The groups are shells around one centre, one inside the other: the same stretched ball of 5 dimensions in 8 sizes.
Known rows, each followed by its group:
[  9.5 -12.7  16.7  -9.0  44.5 -21.2   7.4  22.1  10.9 -15.1  28.4  10.8
  31.2  25.0 -45.2 -38.4 -40.0  -8.3  26.7  10.5  37.9] : k_277
[ 27.0  16.4  14.1 -12.7   5.7   5.3  14.0 -19.7  30.5 -37.5  10.0  46.0
  30.3  14.2 -35.0 -46.8  -8.6 -46.7  15.3  25.2  22.1] : k_456
[ 23.8  12.3  14.1  -3.8  10.4  10.2  24.4   3.4  10.6 -31.7  23.1  34.3
  17.7  14.9 -42.4 -39.3 -14.4 -31.0  15.9  23.0  25.1] : k_473
[ 15.0   1.9   6.2  13.6   6.4   2.7   5.7  17.8 -24.0 -22.5  35.2  30.9
  13.3  35.2 -44.9 -42.6 -28.9   6.2  17.6  24.8  33.8] : k_277
[  3.3 -12.9   5.5   0.4  36.1 -24.0  -8.2  13.1  -3.3 -26.9  37.3  25.9
  28.1  39.5 -40.3 -41.7 -39.2   1.8  29.0  21.8  35.6] : k_409
[ 13.1   4.6   2.9   7.2   8.3  -0.2   2.9   1.6  -9.5 -39.0  36.8  43.4
  16.2  34.6 -39.4 -42.8 -21.7 -10.1  22.6  32.4  27.7] : k_330
[ 12.7   1.5   6.1   9.4  14.0   2.2  11.9  17.2 -16.6 -31.4  41.1  32.0
  11.0  31.5 -44.8 -38.0 -26.1  -3.1  22.1  27.3  30.4] : k_552
[ 34.7  11.4  26.2  -6.1  -9.6   7.7  12.2   0.1  12.2 -10.9   9.2  29.4
  31.5  16.3 -47.5 -55.4 -21.1 -22.6  19.8  16.4  39.2] : k_290
[ -0.5  -0.9 -13.4   7.4  31.5 -18.0 -16.8 -11.7  -4.5 -42.7  24.3  49.1
  26.2  45.8 -23.2 -39.6 -25.3  -6.2   6.5  29.8  17.5] : k_277
[ 32.4  22.2  13.9   3.9 -17.4  23.7  21.7  -4.7  -0.3 -31.7  19.8  45.7
  14.1  17.4 -43.1 -47.2  -7.3 -28.4  12.7  29.0  25.8] : k_473
[ 35.1  12.9  27.9 -12.7  -0.2   8.7  21.4  -0.8  24.5 -14.8   7.1  27.4
  31.4   8.5 -46.4 -50.4 -17.3 -35.4  18.4  14.4  34.7] : k_409
[  6.3   2.5  -2.6   1.4  26.1  -7.9   2.5  -4.7   2.8 -48.6  35.8  45.8
  18.9  33.5 -32.7 -36.9 -20.0 -20.2  20.1  32.6  20.2] : k_290
[ 20.3   7.9  11.5 -12.3  13.7  -7.6   1.1 -19.0  28.1 -36.3  13.6  44.2
  35.7  22.8 -33.6 -49.0 -16.9 -36.9  20.4  25.1  26.0] : k_456
[ 35.1  14.3  29.6  -8.4  -9.5  18.2  32.7   7.4  13.7 -30.0  32.6  32.0
  16.6   7.7 -54.9 -46.8 -13.2 -36.8  35.4  26.3  36.4] : k_456
[ -1.2  -1.6 -12.8  13.1  25.6 -12.6 -11.6  -2.2 -17.2 -47.4  39.9  49.1
  16.4  47.8 -29.3 -37.7 -25.8   0.1  15.2  35.3  20.3] : k_456
[ 25.9   6.1  19.6  -0.8   3.7   4.5  13.8  10.7   1.4 -14.6  19.7  25.7
  24.2  20.9 -47.1 -47.4 -25.1 -13.5  19.0  17.3  36.5] : k_473
[ 19.7   0.5  19.8 -16.3  30.9 -10.1  14.7   3.3  28.9 -22.1  15.6  22.6
  34.1  14.6 -41.4 -41.8 -25.7 -32.3  21.7  13.3  31.3] : k_290
[  1.3  -7.8  -0.7   4.0  35.5 -16.2  -0.9  10.9  -7.0 -39.3  43.5  33.6
  18.8  38.4 -37.9 -35.7 -31.7  -4.0  25.9  28.2  27.8] : k_552
[ 19.5   7.2  12.5  -7.3  20.9   0.3  17.1   0.9  16.4 -30.1  19.4  32.1
  24.3  17.6 -39.2 -39.4 -18.9 -30.0  15.5  20.1  25.3] : k_473
[ 21.2  19.6  -1.0  12.3 -13.8  17.1   7.1 -12.7 -12.3 -46.4  29.3  59.2
  10.6  32.0 -35.3 -45.4  -7.5 -19.6  11.9  39.3  19.8] : k_456
[ 17.9   2.3   8.8   5.1   7.0  -4.7  -3.8   3.6  -6.8 -18.2  19.4  33.2
  27.3  34.0 -39.8 -49.5 -28.7  -2.4  14.8  20.7  34.2] : k_552
[ 21.7  18.2   0.3   7.9  -0.9  13.0   9.0  -9.8  -3.6 -32.5  12.2  48.4
  17.9  26.8 -32.1 -43.2 -10.7 -20.4  -1.5  26.8  18.2] : k_473
[ 10.6   9.0  -7.4  12.2   7.2   0.5  -5.2  -9.2 -13.0 -41.5  26.8  52.5
  17.3  40.1 -30.3 -42.8 -17.8  -8.4   7.9  33.7  19.9] : k_552
[ 27.7  11.8  19.6  -1.2   3.4  15.1  29.3  13.1   2.9 -24.6  26.8  28.2
  14.2  13.2 -49.0 -40.5 -16.9 -24.7  19.5  21.3  30.7] : k_330
[ 15.8  11.5  -2.6   9.6  11.7   4.5   3.1  -3.3  -7.9 -25.0   9.7  41.0
  20.8  31.3 -30.3 -41.0 -18.6  -9.7  -6.2  21.1  19.3] : k_290
[ 34.4  24.1  12.4   0.4 -20.1  18.1   9.4 -19.9   9.7 -26.9   2.6  50.9
  26.2  19.7 -35.9 -54.2  -6.7 -31.8   4.8  25.9  24.7] : k_330
[ 29.3  14.3  14.5   3.5 -16.9  10.6   4.7  -7.1  -1.6 -25.7  19.0  44.4
  23.8  26.6 -42.7 -54.7 -16.5 -17.2  19.0  28.0  33.4] : k_454
[ 38.6  24.8  17.5   5.0 -26.8  26.4  18.7  -6.0  -1.4 -18.9   7.1  42.9
  19.2  16.5 -43.4 -53.0  -8.5 -24.1   5.5  23.5  29.3] : k_409
[  9.4  -7.2  13.1  -4.0  34.2 -11.4  13.8  19.9   3.2 -31.3  43.1  22.1
  19.4  25.8 -46.7 -35.7 -31.9 -12.8  33.1  22.2  33.8] : k_330
[ 16.6  -3.8  15.4   0.0  13.5  -9.2   1.5  12.1  -2.6 -21.0  32.4  26.7
  26.3  31.1 -46.5 -47.7 -32.8  -4.5  30.1  21.7  39.9] : k_409
[ 43.7  31.3  22.0  -7.2 -25.3  29.4  27.4 -19.4  22.8 -27.4  -0.3  48.0
  23.9   4.9 -40.7 -52.4   1.2 -49.6   6.4  24.1  23.7] : k_277
[ 14.6  12.1  -5.6  17.6  -2.9   8.5  -1.2  -3.4 -23.0 -36.2  27.2  51.0
  12.5  39.6 -33.7 -43.9 -17.1  -2.4   5.5  33.1  22.0] : k_454
[ 12.6   9.8  -4.4   4.6   9.3  -2.7  -5.9 -17.6   1.4 -43.8  21.5  54.5
  23.8  36.2 -28.3 -44.9 -15.5 -19.6  10.2  33.0  19.1] : k_409
[ 28.4  28.6  -0.5  11.0 -15.6  26.0  14.5 -16.8  -5.2 -34.6   5.5  56.3
  13.8  23.1 -30.5 -44.5  -1.5 -26.9  -9.7  29.3  13.6] : k_277
[ 11.7  10.4  -5.9  13.9   3.6   5.5   1.0  -4.8 -16.9 -44.2  33.4  52.5
  11.8  38.1 -33.5 -41.2 -16.0  -8.8  11.4  36.0  20.3] : k_454
[ 15.7   5.7   5.7   1.4  23.1  -0.7  10.7   5.8   2.0 -22.0  14.7  29.7
  22.9  24.6 -36.1 -38.4 -23.2 -14.6   3.7  16.5  24.1] : k_454
[  4.5 -13.5   8.8   1.1  39.8 -20.2   1.3  24.2  -6.4 -20.6  38.1  17.0
  24.2  34.7 -44.2 -37.7 -40.9   4.0  26.7  17.0  36.9] : k_454
[  9.0  -0.4   4.3   2.0  22.9  -6.4   6.8   6.4  -2.3 -41.3  41.3  37.5
  16.9  31.7 -40.2 -37.9 -24.5 -14.1  27.0  30.2  27.3] : k_330
[ 20.2   1.2  15.0   3.0   7.6  -2.0   5.0  12.1  -6.0 -15.8  24.9  26.6
  24.3  28.8 -45.8 -47.7 -29.9  -3.9  20.9  19.2  37.7] : k_552
[ 38.6  18.1  28.2  -2.2 -19.6  24.1  30.8   8.0   4.3 -21.7  24.7  32.5
  15.7   9.5 -54.2 -49.5 -12.6 -29.0  25.9  24.0  36.6] : k_290

New rows. What belongs after each?
[ 24.2   0.2  26.2 -11.3  17.3  -3.0  19.6  14.2  16.5 -18.5  26.5  19.0
  27.3  14.7 -50.7 -44.5 -27.7 -23.8  31.4  15.8  39.1] : k_330
[ 41.9  29.0  20.3   2.7 -29.0  33.4  29.2  -5.5   2.9 -23.1   9.1  43.5
  15.1   9.8 -45.5 -50.3  -3.2 -33.4   6.7  24.7  27.0] : k_454
[ 29.9   5.4  31.6 -16.9  12.5   3.5  29.0  10.6  26.8 -22.6  25.7  20.8
  26.5   6.2 -52.7 -44.3 -21.3 -37.7  34.6  17.0  37.8] : k_290
[ 32.2  22.1  12.8  -5.5  -8.7  13.1  11.4 -21.2  20.1 -28.8   0.5  48.2
  29.5  16.4 -34.1 -51.2  -6.9 -39.0   4.6  23.5  22.4] : k_552
[ 12.6   3.1   4.9   5.3   8.7  -0.9   5.1   2.9  -7.7 -44.7  45.2  44.1
  14.4  33.9 -42.0 -42.2 -21.5 -13.2  31.0  35.9  29.1] : k_456
[ 15.5   5.4   2.6  10.5   5.4   0.2  -1.6   3.0 -14.4 -25.3  23.9  39.0
  20.2  36.1 -37.7 -45.7 -24.8  -1.3  11.0  25.4  29.2] : k_473
[ 21.5  12.3   5.2   3.7  -5.1   3.2  -2.9 -14.5   0.9 -33.4  17.5  50.1
  25.8  31.9 -34.6 -51.3 -16.1 -18.3  13.6  30.0  26.6] : k_330
[ 28.5  19.1   6.5   9.9 -17.8  15.3   3.1 -10.3  -8.7 -23.1   8.9  47.9
  21.7  28.9 -36.4 -52.5 -13.4 -13.2   2.4  26.2  26.6] : k_552
[  6.0   1.2  -4.8   8.6  20.6  -7.9  -4.4  -0.6 -10.2 -39.4  32.7  43.7
  19.0  39.8 -32.9 -40.0 -24.5  -5.6  14.6  30.3  23.3] : k_473
[ 16.3   2.1   7.1   6.4   7.6  -4.6  -3.7   3.9  -9.1 -21.5  23.1  34.8
  25.3  35.3 -39.6 -48.3 -28.3  -1.8  16.0  22.8  33.3] : k_330
[  5.1  -8.3   5.9   7.5  27.5  -9.5   7.4  24.4 -17.2 -34.3  53.1  26.8
  11.9  36.0 -46.9 -35.7 -34.0   2.7  33.2  28.2  34.3] : k_277
[  9.7  -5.6  12.7  -9.9  39.5 -14.0  13.5  11.6  15.8 -34.2  36.0  24.5
  24.5  22.4 -42.6 -35.4 -28.8 -23.4  30.2  21.0  30.0] : k_409
[ 32.6  11.1  26.3  -4.5 -11.8  11.9  19.6   4.7   7.3 -25.7  29.7  33.6
  21.1  16.2 -52.4 -51.4 -18.0 -25.9  33.7  26.2  39.1] : k_277
[ 23.9  15.1  10.1  -9.6  10.2   3.9  12.4 -17.5  25.5 -36.8   9.7  45.3
  28.8  16.9 -33.1 -44.5 -10.1 -41.9  10.7  24.3  20.0] : k_290
[ 24.1   9.4  17.9  -4.5   5.6   8.9  23.5   5.8   8.8 -35.4  33.8  34.9
  16.5  16.5 -47.4 -41.8 -16.2 -29.7  28.7  27.4  30.3] : k_330
[  4.1 -10.0   4.8   3.2  36.1 -16.8   0.8  18.7  -8.0 -27.3  39.1  24.0
  21.4  36.0 -41.5 -37.1 -36.6   1.2  24.8  21.4  32.8] : k_330
[ 21.8   6.7  13.4   0.4  -0.2   1.8   5.7  -0.6   1.3 -31.0  29.3  39.5
  22.9  27.6 -43.4 -49.1 -21.2 -17.1  26.6  28.2  33.6] : k_330
[ 35.3  27.9   9.3   4.7 -23.9  23.8  11.5 -19.9   3.9 -26.7  -0.1  53.0
  22.5  19.9 -34.4 -52.8  -3.7 -30.0  -2.7  26.3  21.4] : k_552
[ 31.8  28.6   2.8  10.7 -18.7  26.1  12.9 -15.3  -5.2 -24.5  -2.3  51.7
  17.9  22.1 -31.5 -47.7  -4.1 -23.3 -13.5  24.3  16.8] : k_456
[ 11.2  -1.2   9.5 -10.1  31.1 -13.2   6.3  -2.0  19.5 -39.7  30.8  35.2
  27.9  25.1 -37.9 -39.9 -24.0 -28.3  28.2  25.3  27.2] : k_454
[ 34.6  29.7   5.4   5.2 -19.9  23.4   9.6 -23.7   5.7 -23.3 -10.4  53.5
  25.0  19.7 -29.4 -51.5  -2.7 -30.4 -13.9  22.7  17.1] : k_456
[ 23.9   9.3  17.3   0.7   6.6  13.2  28.6  16.2  -1.6 -29.0  34.6  28.8
  11.0  16.1 -49.6 -38.4 -18.3 -21.4  23.3  24.1  30.6] : k_552
[  2.6 -10.4   3.0   8.8  35.3 -12.8   5.0  27.0 -19.0 -27.3  45.8  22.1
  14.2  37.5 -44.0 -33.8 -37.3   8.2  24.2  22.6  32.9] : k_277
[ 22.3   3.8  16.1   4.2   6.9   4.1  13.5  17.3  -8.3 -14.4  24.9  23.7
  19.7  24.5 -47.7 -44.6 -27.8  -5.1  17.7  17.7  36.4] : k_409
[ 24.6  10.9  10.4   0.7   2.1   2.2   1.6  -6.4   4.9 -16.4   4.2  36.7
  30.8  25.9 -35.9 -50.4 -20.7 -15.8   4.2  17.7  29.0] : k_330
[ 33.2  21.3  13.3   1.5 -22.0  15.9   6.4 -17.8   6.0 -28.5   9.6  51.1
  25.6  22.9 -38.3 -55.6  -9.3 -27.5  11.6  28.6  28.1] : k_409
[ 24.7  -2.6  27.5 -12.2  16.0  -9.4   9.7  11.5  17.6 -10.3  19.2  17.0
  35.3  18.2 -49.6 -50.1 -32.5 -18.1  30.3  12.1  43.4] : k_277
[  2.0  -6.3  -0.5   1.4  38.1 -15.7   1.8   8.4  -1.5 -40.5  40.4  33.9
  19.7  35.4 -36.5 -34.4 -29.5  -9.8  23.7  27.2  25.4] : k_552
[ 33.6  12.9  25.7  -5.1  -7.0  13.9  23.6   6.2   9.5 -19.5  20.1  29.5
  22.0  12.5 -50.3 -48.8 -17.2 -27.1  23.5  20.3  36.0] : k_473
[ 32.4  27.8   5.2   3.5 -24.7  19.5   3.8 -30.5   7.9 -36.8   2.9  62.5
  24.9  24.3 -30.4 -54.8  -1.5 -34.1   1.7  32.6  19.2] : k_277
[ 30.8  15.7  16.2  -8.6  -5.7   4.0   3.7 -19.9  22.7 -24.3   1.9  44.2
  35.9  19.5 -35.8 -55.2 -13.6 -34.3  12.3  21.7  28.8] : k_454
[ 11.1   6.5  -5.1  15.4  13.1   1.7  -0.2   5.2 -20.8 -25.4  20.5  38.8
  16.3  38.0 -33.0 -39.9 -23.9   2.7  -1.3  23.5  22.6] : k_277
[ 16.2   8.2   2.3  -4.1  21.5  -7.6  -2.8 -14.8  16.4 -25.2   0.4  40.1
  35.1  27.4 -27.0 -44.9 -20.0 -23.6  -1.3  17.4  20.5] : k_277
[ 20.3  17.2   0.7   7.7  -6.1  12.3   7.1 -12.7  -4.7 -44.3  26.0  55.3
  14.9  29.7 -34.5 -44.8  -9.2 -22.8  12.0  35.7  20.1] : k_409
[ 24.6  10.2  15.4  -9.4  16.0   1.6  15.3  -3.6  21.5 -21.3   6.3  30.8
  30.5  14.9 -37.7 -43.7 -18.1 -31.9   8.7  15.1  26.1] : k_409
[ 30.7  16.4  17.0   4.1 -16.1  18.6  18.6   1.7  -4.1 -29.1  27.1  41.1
  14.9  20.4 -47.4 -48.8 -13.4 -21.2  21.6  29.1  32.0] : k_552
